The rows are grouped in 3 ways, from coarse to fine. Each group lies inside one group of the grouping before and may be the whole of it. The rows also spread widely along 10 directions, which tell nothing about the answers.
In the rows, zero is written as 128.
Some rows, each with its group in each grouping after it:
[114 151  98 107 105 129 124 156 108 101 131 106 102 104 193 133 156 116
 172 104 113]	nobun q600 q648
[ 98 112 125 117 114  95 184 134 189 138  96 200 103  72 149 166 141  73
 131 143 118]	nobun q600 q551
[173 180 145 148 112 139  96 161 148 123 112  96  92  77 140 149 176  99
 148 159 137]	Budi q602 q920
[ 79 115 133 191 146  80 110 138 129 132  96 143 138 139  85 170 115 115
 124 112 117]	Budi q645 q20
[100 114 152 131 148  74 116 124  77 112  94  74 129 120 144 148 147  95
 131  98 117]	kan q191 q353
[ 91 131  77 120  78 100 145 132 103 166 153  71 109 195 168 136 120 137
 114 107  79]	Budi q594 q590
[105 107 195 108 106 105 154  92 154 130  79 129 113 118 107 151 143 160
 100 122 151]	kan q191 q942
[116  84 134 124 122  93 177  88 139 172 142 144 155 190  92 106  77 133
  66 128 108]	lerik q515 q985
[ 64 110  84  85 115 136 181 143 115 112 108 147 101 168 192 148 138 127
 122  92 134]	kan q191 q437
[172 159 151 146 138 143 153 166  91  57 106 124 111 123 113 101 131 112
 125 109 127]	mek q434 q928
[152 152 103  99  69 146 165 132 178 163 149 134  96 130 161 130 138 111
 124 158 108]	nobun q600 q562
[160 126 118 127 138 103 123 115  98 101 141 111 135 150 166  95 130 106
 138 102  92]	Budi q645 q940
[ 98 107 118 142 128  94 160 131 143 131 116 188 136  98 132 133 113 105
 142 127  99]	nobun q547 q754
[124 115  46 155 142 120 131 141 141 157 168 187 144 170 132 120  92  79
 139 146  91]	lerik q515 q247
[110 103  89  86 139 175 131 136 166 208 150 127 135 119 151 156 134 104
 112 167 173]	mek q434 q312
[109 121 132 134 147 105 116 140 128 120 106 138 124  91 134 148 142  96
 138 129 150]	lerik q515 q681
[140 131 119 119 128 100 123 144 148 150 119  96  88 153 159 170 159  31
 104 152 144]	lerik q520 q677
[160 160 178 169 154 126  75 146 111 100 103  76 129 109 101 137 145 100
 130 135 162]	nobun q547 q32
[140 178 105 145 124 188 129 179 128  71 112 159 105 110 143 121 142 165
 161 111 156]	Budi q426 q963
[143 154  84  95 100 169 131 145 115 175 158  68 119 143 170 125 150 138
 123 148 133]	kan q22 q534
[121 101 153 162 155  85 128 125 140 129 102 143 130 161  84 162 110  64
  98 132 123]	mek q434 q208
[209 168 143 160  95 131 146 128 167 119 133 153 108 138  98 105 124 121
 118 160  94]	Budi q594 q561
[ 92 121 127 143 134 141 145 138 115 161 133 110 157 160 100 128  95 157
  91 124 145]	nobun q547 q661
[114 128 113 106 108 168 183 141 118  95 128 158 121 191 133 109 108 170
 107  97 144]	mek q272 q643
[125 115 146  98 140 131 166 136 131  73  99 172 113 114 150 115 140 128
 122 107 166]	lerik q520 q642
[139 137 170 147 159 105 155 140 123  59  72 154 117 116 118 137 141 102
 110 106 149]	Budi q594 q561
[136 140 146 139  95 132  93 111  99 122 155  81 148 133 110  91 115 200
 156 105 100]	nobun q600 q551
[123 151 119 126 132 164 198 169 116 120 122 140 133 118 131 105 115 134
  95 125 147]	nobun q547 q754
[109  81 117 114 116 125  66  89 141 146 146 129 132 187 134 146 121 146
 153 119 129]	mek q434 q928
[106 150 140 112 146 146 182 170  61 112 107  81 140  47 143 103 143 155
 123 104 143]	kan q191 q437
[124 111 134 119 113 150 159 123 184 170 137 182 137 114  93 122 112 161
 105 161 157]	lerik q520 q642
[117  98 137 128 114 130 123  92 133 144 151 161 169 114 110  88  96 198
 151 123 109]	nobun q547 q754
[156 130 170 155 156  98 103 120 105  98 102 111 136 107 111 125 139  98
 139 123 118]	kan q191 q437
[165 104 164 113 101  99 177  73 130 162 145 120 150 147 103  80  99 150
  91 138  75]	kan q191 q437
[135 117 126 105 136 128 201 128 147 126 101 163 115 156 143 133 127  82
  82 135 136]	kan q191 q353
[155 135 124 142 141 122  81 121  77  76 131 100 131 174 149 104 133 122
 162  97 102]	kan q191 q437
[157 176 122 157 161 142 136 189  91 125 115  90 127  49 133 128 154  71
 139 149 129]	kan q191 q437
[183 180 143 153 167 175 133 169 110 107 118  98 135  97 116 107 137 119
 111 134 166]	Budi q426 q963

New rows, each followed by its group in each grouping:
[184 168 127 143 147 168 156 158 114 135 154 103 152 122 110  88 111 116
 102 144 128]	nobun q600 q648
[149 104 148 118 165  86  89 115 113  39 100 160 115 124 172 122 154  74
 169  97 139]	lerik q520 q642
[128 142  73 109 142 199 106 147 117 145 160 101 139 175 165 120 131 159
 127 123 173]	Budi q594 q561
[144 151 110 155 113 166 126 139 128 120 148 135 135 184 105 103 108 179
 121 118 125]	Budi q645 q940
[175 162 121 172 111 165  93 139 120  73 137 167 128 149 101  91 118 171
 178 123 101]	kan q191 q437
[113 114 162 175 165  92  83 117 110 119 117 110 163 131  83 140 111 116
 132 112 127]	nobun q600 q551
[162 146  92 117 127 174 141 140 113 154 170  92 139 193 153  95 110 117
  98 136 133]	nobun q547 q754
[167 141 185 180 142  87 107 125 141  43  77 165 107 151  98 137 130  75
 133 118 125]	nobun q547 q32
[ 97  94 134 142 119 103  75  86 134 119 123 129 133 210 120 145 117 164
 135  93 127]	Budi q645 q20
[149 135 101 122 136 165 168 141 123  92 147 174 145 148 142  84 104 138
 129 110 121]	nobun q600 q551
[100 146 104 129  94 106 202 149 100 148 128  91 111 158 142 122 110 138
  89 101  85]	Budi q426 q963
[162 122 204  98 110 145 116  82 174 104  87 136 105 132 119 135 160 160
 116 137 179]	kan q191 q942
[146  98 136 124 114 109  97  82 152 145 150 151 146 135 135 110 116 135
 153 139 103]	nobun q547 q754
[128 107 145 157 132  96  44  99 185 135 107 146 111 166 123 188 148  88
 146 147 138]	Budi q602 q920
[142 106 163 112 123 160  92  83 145  95 128 158 148 146 122  97 125 221
 147 109 157]	Budi q602 q920
[103  83  93  89 141 140 139  99 122 147 151 131 147 230 151 113  97 136
  86 107 155]	lerik q515 q985
[141 142 112 129 160 139 105 142  56 116 152  43 149 191 138  94 117 123
 104 100 143]	lerik q515 q247
[146  75 119 128 188 124  65  95 166 162 148 164 164 141 126 141 121  75
 137 161 167]	lerik q520 q677
[143 123 117 169 158 113  56 134 109  89 137 136 137 179 117 126 120 102
 160 113 128]	lerik q520 q642
[112 153 132 138 147 141 167 180 122  60  80 170 106  84 150 139 145  99
 137 112 161]	nobun q547 q32
[112 108 157 116  83  46 116  87 129 138 112  80 100 138 158 148 153 116
 131 107  81]	Budi q645 q940
[163 149 157 144 120 120  34 115 101 108 124  55 116 127 137 134 165 126
 175 127 124]	kan q191 q437
[ 87 154 128 130  82 138 150 152 112 121 106 111 102 115 127 140 142 182
 141 109 122]	kan q191 q942
[150 129 106  90 103 177 187 140 144 157 149 137 118 143 138 106 118 139
  96 145 137]	mek q434 q928
[109 122 131 125 141 111 197 141 111 136 103 120 126 151 128 136 119  92
  75 120 123]	kan q191 q437
[112 118  90 105 102 152 132 123 168 124 128 187 109 128 170 134 141 156
 158 123 138]	Budi q645 q20
[ 63 111 143 160 114  93 111 127 166 128  83 155 103 177  84 192 127 126
 108 123 159]	lerik q515 q247
[117 159  48 154 112 172 127 186 106 166 183 120 138 146 123 106 103 150
 145 139 112]	lerik q520 q642
[129 132  98 162  90 115 104 126 185 191 149 143 114 160 115 161 122 111
 130 168  89]	Budi q602 q920
[195 109 135 133 167  91  80  93 118  74 130 151 139 121 171  97 141  72
 173 114 100]	Budi q645 q20
[ 76 113 115 113 109  74 145 138  71 178 150  52 139  93 148 120 126 135
 126 108  91]	lerik q520 q642
[193 134 120 129 145 139 201 127 152 152 148 155 146 147 122  87 104  85
  70 155 111]	Budi q645 q940
[140 166 173 162 100 104 158 155 137 132 105 110 116  44  87 132 139 122
 126 144 105]	nobun q600 q551
[175 153  78 129 112 164  98 146 154 160 173 143 124 106 148 110 135 109
 164 171 125]	lerik q515 q681
[140 114  82 133 185 142 132 145 118 107 137 188 160  84 167 102 124  98
 164 120 129]	Budi q645 q20
[136 121 113 102 169 117 148 135  77 142 139  67 153 107 180 106 134  95
 107 114 133]	Budi q594 q590
[118 149 136  93 117 113 180 162 111 118  97  85  90  89 192 145 166  72
 108 123 143]	nobun q547 q661
[ 55 124  99 119 114  93 185 166 120 141 100 124  96 135 154 169 134  88
  97 112 135]	lerik q515 q681
[126 125  89 147 123 156 108 128 142 115 150 173 134 202 108 111  99 158
 134 124 136]	lerik q515 q247
[ 96 116 179 142  94 111 129 108 180 155  98 151 124  84  83 155 134 190
 124 143 137]	Budi q602 q920
[ 53 138 115 115  88 138 187 178 128 177 105  88  95 117 119 178 136 139
  88 128 145]	mek q434 q312
[156 174  90 153 138 139 110 180 101  90 118 120 106 120 157 139 158  76
 162 133 117]	kan q22 q534
[124 150 119 154 115 141  68 151 134  95 119 137 105 134 123 146 146 138
 169 125 155]	lerik q515 q681
[ 99 151 155 158  90 128 123 139 116 128 114  81 118 174  87 139 115 176
 103 113 135]	nobun q547 q32
[140 113 120 131 178 102 134 130 129 133 114 134 138 108 157 139 139  51
 116 131 135]	Budi q645 q20
[140 134 179 165 123  65 127 130 143  80  79 158 102  97  96 146 140  86
 132 127 117]	lerik q515 q681
[174 131 185 154 113 126  88  98 161  83 102 180 124  87  89 115 141 162
 176 141 121]	kan q191 q437
[167 124 118 152 116  90 119 106 104 142 168 108 146 183 108  85  91 112
 119 128  68]	lerik q515 q681
[ 81 108  94  85 106 143 166 127 157 130 108 172  97 156 180 158 144 128
 128 116 146]	kan q191 q942
[ 84  94 181  92 124  87 181 104 118  80  72 130 108 172 132 137 130 142
  72  79 167]	lerik q515 q681
[ 90 112 150 151 117  91 123 107 128 136 105 101 125 210  97 159 113 148
  86 104 129]	Budi q594 q561
[120 144 118 121 130 145 139 157 132 152 124 102 117 122 134 143 139 109
 101 143 170]	lerik q515 q681
[134 134 102 116 153 117 163 151 115 129 122 121 124 107 175 132 143  72
 117 126 126]	Budi q594 q561
[170 100 144 126 137 117 150  85 163  90 125 209 141 158 126  90 110 130
 124 119 111]	Budi q645 q940
[155 123 107 116 170 158  86 133 129 110 141 155 150  76 175 110 142  99
 180 140 156]	nobun q547 q32
[151 135 183 127 144 100 152 122 109  93  90  94 122 112 129 119 146 113
  96 106 143]	Budi q645 q20
[152 113 135 133 144 155 127 104 166 126 121 179 138 182 106 127 112 128
 109 142 151]	kan q191 q942
[ 81  97 100  98 161 129 178 131 101 121 120 134 147 169 166 125 112 134
  89  89 153]	Budi q594 q590
[116 141 127 152 122 108 112 141 107 129 122  98 127 103 128 132 138 138
 145 114 112]	Budi q645 q20
[148 163 106 142  92 170 171 160 181 172 134 184 115  51 108 126 133 140
 147 184 115]	kan q191 q942
[180 142 163 136  85 109  97 101 145 135 131 121 116  72 119 110 150 142
 175 156  84]	kan q191 q437
[202 133 137 141 129 143 126 106 165 153 146 147 135 157 104 109 118  95
 110 173 112]	kan q191 q437
[132  92 179 115 158 105  64 103 138  69  80 141 110 114 143 164 165  93
 160 111 171]	mek q434 q928
[ 88 146 127 125 109 105 252 170 117 151  89 120 100 112 126 147 126  93
  62 125 109]	kan q191 q942
[149 108 136 162 135  97 108 102 173 120 109 190 121 170 105 153 121  76
 135 148 105]	kan q191 q437
[183 126 122 103 148 131 164 115 121 134 147 125 147 108 161  84 127 104
 113 137 116]	Budi q594 q561
[117 113  72 107 145 190 139 140 195 173 145 201 135 145 135 142 119 118
 113 170 191]	lerik q515 q247
[ 61  74 127 104 129  73 138  97 136 138 103 134 122 170 165 168 124  93
 111 103 131]	nobun q547 q32
[ 88  99 168 127 144  88  98  99 124 146  99  70 133 168 124 170 141 126
  91 105 161]	Budi q645 q940
[173 115 173 141 149 137 114  93 153 108 125 182 165  73  90  90 118 178
 149 139 138]	Budi q594 q561
[145 172 151 157  93 105 152 163 105  68 103 136  98  77 112 105 139 142
 152 113 101]	lerik q515 q681
[129 100 119 116 137 136 195 109 130 132 143 172 160 173 123  83  84 163
  87 112 110]	Budi q602 q920
[ 97 102 149 125 135  97 149 127 152 113  92 164 111 144 121 156 133 104
 105 120 156]	lerik q520 q642
[114 120 138 142 103  99 162 141 148 121 101 163 100 117 108 151 126 103
 125 132 105]	mek q434 q928
[ 90 149  89 132  90 165 144 167 168 133 122 183  99 110 125 147 135 161
 146 143 155]	lerik q515 q247
[ 74 120  73 121 125 154 150 150 136 145 121 149 116 195 149 163 122 122
 113 121 147]	kan q191 q353
[116 145 183 130 106 127 122 143  85 127 107  39 119 100  94 131 142 174
 113 110 146]	mek q434 q928
[144 131 144 119 156 146  69 129 121 119 124  95 135 102 157 137 154 109
 152 135 175]	nobun q547 q661
[162 113 170 110 108 122 162  83 132 121 131 110 132 233 114  95  97 144
  61 116 127]	nobun q547 q661
[120  95 193 101 123  96 135  78 171 133  85 115 113 163 128 160 149 124
  75 122 170]	Budi q645 q940
[180 129 147 136 135 135 150 100 116 114 144 108 148 226 106  82  97 145
  70 110 120]	Budi q645 q940
[114 164 104 111 133 163 173 179  90 148 118  57 117 145 148 143 148 115
  80 128 162]	kan q22 q534
[154 125 159 157 108 103  77  94 196 173 131 130 128 140  86 163 127  98
 127 170 120]	nobun q600 q562
[153 136  80 126  77 119 156 133 132 161 169 123 108 188 149 117 110  95
 126 140  65]	mek q272 q643
[143 157  82 152 160 194 110 175 130 134 161 155 163  87 124 109 116 135
 164 145 145]	nobun q600 q648
[104 105 165 156 163 108 113 111  94  83 103 138 166 126  94 109 110 181
 133  80 139]	Budi q645 q20
[148 119 159 119 122  89 148 106 118  79 105 129 113 159 152 112 128  97
 116 103 111]	nobun q547 q32
[153 141 167 184 126  95 111 127 130  86 113 150 135 117  80 119 114 120
 148 119  92]	nobun q600 q551
[132 105  80  91 156 145 196 145 126 139 153 173 143 124 168  95 112  95
 108 133 137]	lerik q520 q677
[225 176 105 163 148 161 173 178 103  96 157 153 140 118 115  69 106  74
 129 148  92]	mek q272 q643
[176 120 142 125  93 112 120  86 176 140 148 152 123 153 125 112 119 116
 134 147  92]	nobun q600 q551
[150 143 127 151  90 108 167 134 143  96 113 192 107 108 116 111 123 126
 156 134  68]	kan q191 q353
[117 142 103 166 100 161 135 152 198 153 118 216 114 103  89 159 124 140
 153 172 127]	kan q191 q437
[125 149 111 161 135 124 161 169 177 158 115 164 116 104 112 171 127  50
 108 165 126]	nobun q600 q648
[ 94 144  53 147 100 144 182 171 107 146 162 145 127 196 123 108  83 145
 106 113  96]	lerik q515 q681
[ 89 123 108 149 152 120 207 170 146 121  95 199 126 120 125 149 109  74
  95 129 135]	nobun q547 q754
[133 136 122 151 170 137 103 166  71 101 125  92 141 116 125 124 129 101
 142 110 137]	mek q434 q928
[181 149 157 167 106  98  78 111 128  97 126 117 118 119 114 110 140 133
 166 125  89]	Budi q645 q20
[133 131 108 116  89  99 158 133 182 186 131 141  96  85 165 157 145  55
 130 176 100]	nobun q547 q32
[ 60 140  96 113 116 133 113 165  96 132 115  81 112  83 180 160 162 158
 159 102 152]	Budi q594 q590
[124 140 194 182 130  90 125 130 114  93  87 107 130 147  66 136 112 130
 101 112 129]	nobun q547 q32
[138 101 127 110  94 114 100  94 139 203 165  83 135 134 123 129 123 133
 129 154  99]	mek q434 q928
[122 107 176 115 143 123 127  98 166 197 110  78 142 134 101 164 135 127
  58 158 189]	Budi q594 q590
[133 135 199 171 175 144  89 136 142  79  72 142 141 110  72 151 139 153
 116 123 198]	Budi q602 q920
[108 171 118 179 117 137 160 177  87  69 118 131 129 167  91 111  96 161
 124  84 102]	nobun q600 q562
[136 127  79  85  77 141 141 134 152 194 165 106 101 120 176 135 142 105
 139 160  99]	mek q434 q312
[169 149 106 127 153 160 177 157 140  68 124 195 123 148 153 102 119  82
 122 121 132]	nobun q600 q648
[102 110 100 107  72 106 190 106 127 213 160 107 137 145 128 111 101 156
 102 141  63]	kan q191 q353
[159 147 107 148 113 121 151 150 130 113 144 184 134  45 142  88 119 118
 183 145  73]	nobun q547 q661
[ 74  83  73 111 175 124 164 135 146 154 123 176 144 156 171 158 119  79
 103 116 151]	Budi q645 q940
[121 157  98 126 102 119 140 169 114 109 123 125  94  91 166 129 151 105
 157 124 116]	lerik q515 q681
[ 84 117 140 109 113 106  94 120 138  92  88 134  98  98 172 169 172 149
 172 100 152]	Budi q594 q561
[170 140 156 129 163 128 153 149 105  76 110 128 127 126 126  99 132  94
 103 118 156]	lerik q520 q642
[ 94 134 109 110 100 127  93 143  94 150 147  52 114 146 156 136 146 155
 140 111 140]	lerik q520 q642
[146 133 129 125  84 124  82 104 159 147 137 115 108 124 146 135 153 152
 161 139 117]	Budi q645 q20
[127 158 176 160 131 152  56 136 101  74  96  75 122 146  98 137 151 195
 142  92 181]	Budi q645 q20
[143 126 112 111 135 163 105 118 157 210 153  76 139 154 140 145 138 117
  91 162 172]	Budi q645 q20
[108 136 144 176 121  64 108 146 134 125  96 123 105 115 100 171 137  75
 131 133 111]	lerik q515 q681
[119 116 118 138 122 144 173 120 116 103 141 180 158 169 106  76  81 206
 117  97 100]	Budi q602 q920
[ 91 131  92 152  97  95 184 147 132 158 119 144 107 171 123 155 110  94
 104 129  74]	kan q191 q942
[112 125 157 181 162 114 102 143 131 100  97 162 148 103  85 147 115 119
 142 127 147]	nobun q547 q661
[149 148 132 153 131 148 143 150 162 112 111 169 117 131 114 135 130 120
 117 143 141]	Budi q602 q920
